There are 5 ways to turn a row about zero (a turn may also mirror it). The second row of each pair is the first, turned, with some noise. The first 45 pairs use one turn. New pairs use 3 turns, one after the other, and a turn may come again.
Known pairs, each followed by its turns in order:
[ 27 -33  11  14  10  -1  13 -28]
[ 11  18  21  -3 -29  -3  -1 -37] -> (2)

[ 35  13   8  -2  54 -28 -21   5]
[ -4 -18  22  24 -49  40  -5  20] -> (2)

[ -2   4   6   8  24 -43 -20   0]
[-15 -20  -8  33 -18  28   5  -7] -> (2)

[  6  27   4 -11   8  29   4  44]
[ 31 -25 -34 -11  14   4 -18  17] -> (3)

[  1  11  -6 -43  -3   8   8  -3]
[ 17 -11   9  -1  -1   5  35  22] -> (0)

[ -1  39  -1 -12   4 -45   3 -42]
[-15  27  21 -19  23 -45  28  10] -> (0)

[  8  54 -20  32  -1  -6 -31 -39]
[  2  59  24 -38 -10 -30 -17   9] -> (0)

[ 23  21  -5  34 -16   9 -24   1]
[ 16 -38  14   8   0 -26  -9  18] -> (4)

[ 17  -2   1 -15   1 -28 -22  -6]
[-11  -8  12   4  -1  37  -2 -10] -> (2)

[  6   3  19  20 -23  -5   1 -36]
[ 10  -6  12  11  14  -8 -25 -39] -> (2)

[-16  18 -24  -6  -6   2   4  28]
[  0 -25   3  14   4 -21  17 -23] -> (1)

[-14  43   6 -22  -3 -22   0  47]
[ -4 -32  27 -19  13 -12  32 -43] -> (1)

[  4 -15  -4  10 -32  39 -11  54]
[ 32  -3 -13  15  -4  61 -31 -11] -> (0)

[  5 -12 -17 -13   1   3 -54   9]
[ 27   8 -19   6   6   1  21 -43] -> (3)

[ 25  19  14 -24  10 -15 -11  16]
[ -2 -10   1  12  -1  38  -7  27] -> (4)

[ 19 -10  20  23  13   4  18 -10]
[-14 -20   4 -37 -14   1   6   3] -> (4)

[-23  -3   0  15  54  -2  14  13]
[-12 -16  -9  35  -6 -33 -27  23] -> (0)

[ -1 -12   8   0   6 -27  18 -10]
[  1 -10   0   9 -10   5  21 -28] -> (2)

[-18   5 -17 -10  -6  41   0   4]
[-14   4   2  30   4 -37   8   1] -> (1)

[ 21  -5  -1   0  13  16 -13 -18]
[ -3   3   0 -11 -37  -5   4  -6] -> (0)

[ 10  14 -32  -3  46  52  10  -3]
[-13   0   8 -33 -44 -35 -17  41] -> (2)

[-6  7 -9  1  5 20 20  2]
[ -4 -10  -9 -11 -14  -7 -12  13] -> (3)

[-18  11  -9  -3  19  -8  -1 -14]
[ 17   5   1  -6  17  11  12 -12] -> (4)

[-17  13  -9  18  -5  -4   7  10]
[ -9  -5  -5  17  10 -17   2   7] -> (2)

[ -7  29   2  12 -23 -15   9  -2]
[ 13  18   7 -17  32  -6  -7  -4] -> (0)

[ 18 -40  -3   4  -6  -9  22  -4]
[ 17  -1 -11   0 -39   4 -19  12] -> (1)

[-1 11  1 29 18 28 -7 19]
[ 22   4   2  11  28 -16  23  14] -> (1)

[-37   3  -1  -4   0  42  42 -42]
[-47  -9 -20   9 -38 -35 -10  30] -> (3)

[ 17  54  12  48   5  17 -20   9]
[ 34  37  31  -5 -14 -20 -47 -17] -> (0)

[-10   2  14  27 -24  11  44  19]
[  3 -12  11 -15 -24  19  -7  52] -> (3)

[  4  -5 -18 -27 -11   6 -19  19]
[ -9  21   3  30   9  -1 -17  10] -> (4)

[  4 -16 -32  13  -7 -17   6   0]
[  2  17  17 -26 -15   1   6 -13] -> (3)

[ -8   8 -31  -4   4  37  16  -2]
[-10 -10 -30 -24 -24 -18 -12   1] -> (3)

[ 13  17  -2 -10 -29   9  44  11]
[  8   9  13  18 -37  -2  28 -25] -> (1)

[-12 -14   2  18 -37  31   1   3]
[ 10 -13 -12 -27   9  35 -30  -8] -> (0)

[  1  16  11   8 -12  19   4   3]
[ -5 -19 -13  -3   4   5   7  20] -> (3)

[-27  -5 -25  39   7 -19  -6  10]
[  8 -30 -42  -7  16   2  14   8] -> (1)

[-22  -4   0 -16   1  -3 -15 -29]
[ -6   2   7  15  14  10  10 -36] -> (4)

[  5  -2 -14 -26  -1 -13  -8  41]
[-8  7  3 -4 12 29 29 36] -> (2)

[ 12  35 -12  -4   0 -21  24  11]
[25  8 -4 -2 -4 12 26 34] -> (4)

[  6  44  10  -8   9 -50  -2   3]
[ -1  -8   8 -30  15  33  11 -42] -> (1)

[ 1  2  1 23 29 10 36 16]
[ 40  19 -17  -8   0 -19  16  -8] -> (1)

[ 10 -12   9  -5  -3  -8  -6   2]
[-16  -9  -7   3   1   7  -5   4] -> (4)

[  9   4   2 -11  -5  21 -31 -48]
[-14 -23  46  19  12   3   7 -22] -> (4)

[  2   9   7  -9   7 -16 -21  10]
[ 19  -2   3  10  22  -5   3 -10] -> (3)

New pairs. What belongs after each?
[  3 -14  -7   6  14 -33  -9 -37]
[ 29  -8  -2 -28  22 -25  -6 -10] -> (0) (0) (1)

[ -1   7 -54  -2 -12  -9   7  19]
[ 30  31 -22   7   3  29  -9   9] -> (0) (1) (1)

[-16 -19  -5  -1  27 -23 -26 -44]
[ 5 52 21 10 -1 -6 12 31] -> (4) (1) (0)

[ 14 -12 -34 -19  15   2 -14  37]
[ -9  15  15   7 -37   5  25 -30] -> (3) (0) (1)

[  7 -40  28 -22 -17  27   4  28]
[-33   9  21   5  13  39   3 -42] -> (0) (2) (1)

[ 10  28  -2  17  -4 -14   4   8]
[ 11  -5  16 -10 -11  13  -6  23] -> (3) (4) (0)

[ 2 44 -4 -1 28 25  5 20]
[-21   0  -4 -36  29 -19  -8  26] -> (1) (3) (1)

[ 21   5  -8 -13  -4 -10  -5  20]
[-29  -3  11   3   1  -2  -5  16] -> (4) (3) (4)

[  0  54  -4   6  10 -10   4 -27]
[ -2   3  22  39 -32 -32  -9 -10] -> (0) (3) (0)

[ -1  17  -7  29 -10  21  17 -54]
[ 12   0 -46  16 -15  -7 -19 -41] -> (3) (2) (1)

[ 13 -20  -3   2  -5 -22  -2  -2]
[-16  14 -12  11   1  -1   5  20] -> (4) (0) (2)

[  3 -13  -1   6  27 -19   2   7]
[-13  19  14 -13   2  -4 -12 -17] -> (0) (4) (3)

[ 54   9  54 -12   7  28 -18   8]
[-52   8   4  42  21 -33  17 -28] -> (3) (3) (4)

[ 23  12  -4  14  -4 -10  10  53]
[ 16 -13 -22 -36  10  14  -1 -37] -> (3) (0) (0)

[-42 -54  25  10  -3 -12  -1   3]
[  4 -24  27  12  43  28  26 -26] -> (0) (4) (4)

[ -5  -1   1 -13   5  -1  17 -14]
[ -9   0   3 -13  -1  15  -4 -16] -> (3) (4) (3)

[ 11  -3  -1  43   3  -2   6 -15]
[ 13   9  24  31  15   6   9 -14] -> (1) (4) (0)

[ -8  -1  33 -42  10   4 -13  13]
[ 35  -5 -28  12 -23  -5  14 -18] -> (1) (0) (2)

[-13 -19  -4 -10  14   4 -15  11]
[  0   5  11 -14  -9 -21   1 -19] -> (1) (3) (0)

[-30   0  33   8 -10  54  11   1]
[ 27 -16  51 -36   9  -1  -9   3] -> (1) (3) (1)

[-21  11   1  -3 -16  -1 -48   0]
[-16  44   9  13 -15  -5  20   6] -> (0) (3) (2)

[13  2 30 -1 16 20  1  4]
[ 14   8   4 -18  -2 -25  13  17] -> (4) (3) (4)

[-17 -31  54  -3  25  54  12  11]
[ 25   4  63  43  26 -27 -21  -7] -> (3) (0) (4)

[ -1  -4 -23  -3   1  19   0 -54]
[ -4 -19  -7 -16 -17  22 -49   9] -> (0) (0) (3)

[-12  28  20  -2  22 -33   5  -4]
[ -2 -15  14   3 -15 -48   6   9] -> (3) (2) (4)

[ 15   7  10  24 -23  -9   5  13]
[  0   9   3 -13   1 -18 -10  33] -> (2) (3) (1)

[  5   7  17  18  50  -1 -19  10]
[-21  14  44  23  -2   7 -11 -14] -> (4) (1) (0)

[ 10  14 -16  -6  -1  27  -5  -1]
[-23  17  25  -1   6  -3   4   5] -> (1) (0) (0)

[-18  -3  21 -23 -34 -17  48   0]
[ 38   9   2  37  47 -10  -5   9] -> (1) (3) (0)

[  6 -34 -20 -42  -5   5 -14  47]
[ 12 -17 -27 -14  50  19  17  34] -> (2) (4) (3)

[ -6   0 -11   2 -18 -46  -3   6]
[-13 -11   4 -10  24 -26  15  22] -> (4) (1) (4)

[ -3  -8   4 -15   6 -17 -23 -28]
[ 30  -4 -22   3  11 -10 -10  -9] -> (2) (1) (4)

[-14  -7 -15 -17  11  -5  31  -4]
[-12  14 -20 -13   1 -21 -18  -4] -> (1) (1) (2)

[ 54  12  -3   7   5 -13   8 -12]
[ -5   6  36 -17 -15  -2  20 -32] -> (3) (3) (3)

[  7 -14  -4   4 -29  10   0 -25]
[-19 -13  -1  24 -17   3   8  20] -> (1) (2) (2)

[ -1  11  -1  19   9 -35  15  45]
[-19  23 -17  39  12   9  16  28] -> (2) (4) (4)

[ 30  -3  -3  14  -5  -1  -4 -28]
[-12   8 -18 -13   0 -34  15  -2] -> (4) (4) (3)

[-14  21 -42   8  15  34  -4  13]
[-10   5 -19 -21 -34 -10 -43  10] -> (2) (1) (1)

[  0  -4  19  28  -2  54 -13  -1]
[-41 -21 -37   0 -10   4   1 -25] -> (4) (2) (3)

[ -4  18   9  -9 -10  13 -23  11]
[ 20 -16 -12  -2  -4  22 -15   9] -> (4) (1) (3)

[ -1  40   7  12   2   4 -12  18]
[  9  25  15  -3 -20  26  19   5] -> (2) (1) (2)

[ 33 -15  20  31  25   2 -12  -4]
[ 42 -21  17 -16  15 -16  -3   7] -> (3) (1) (3)

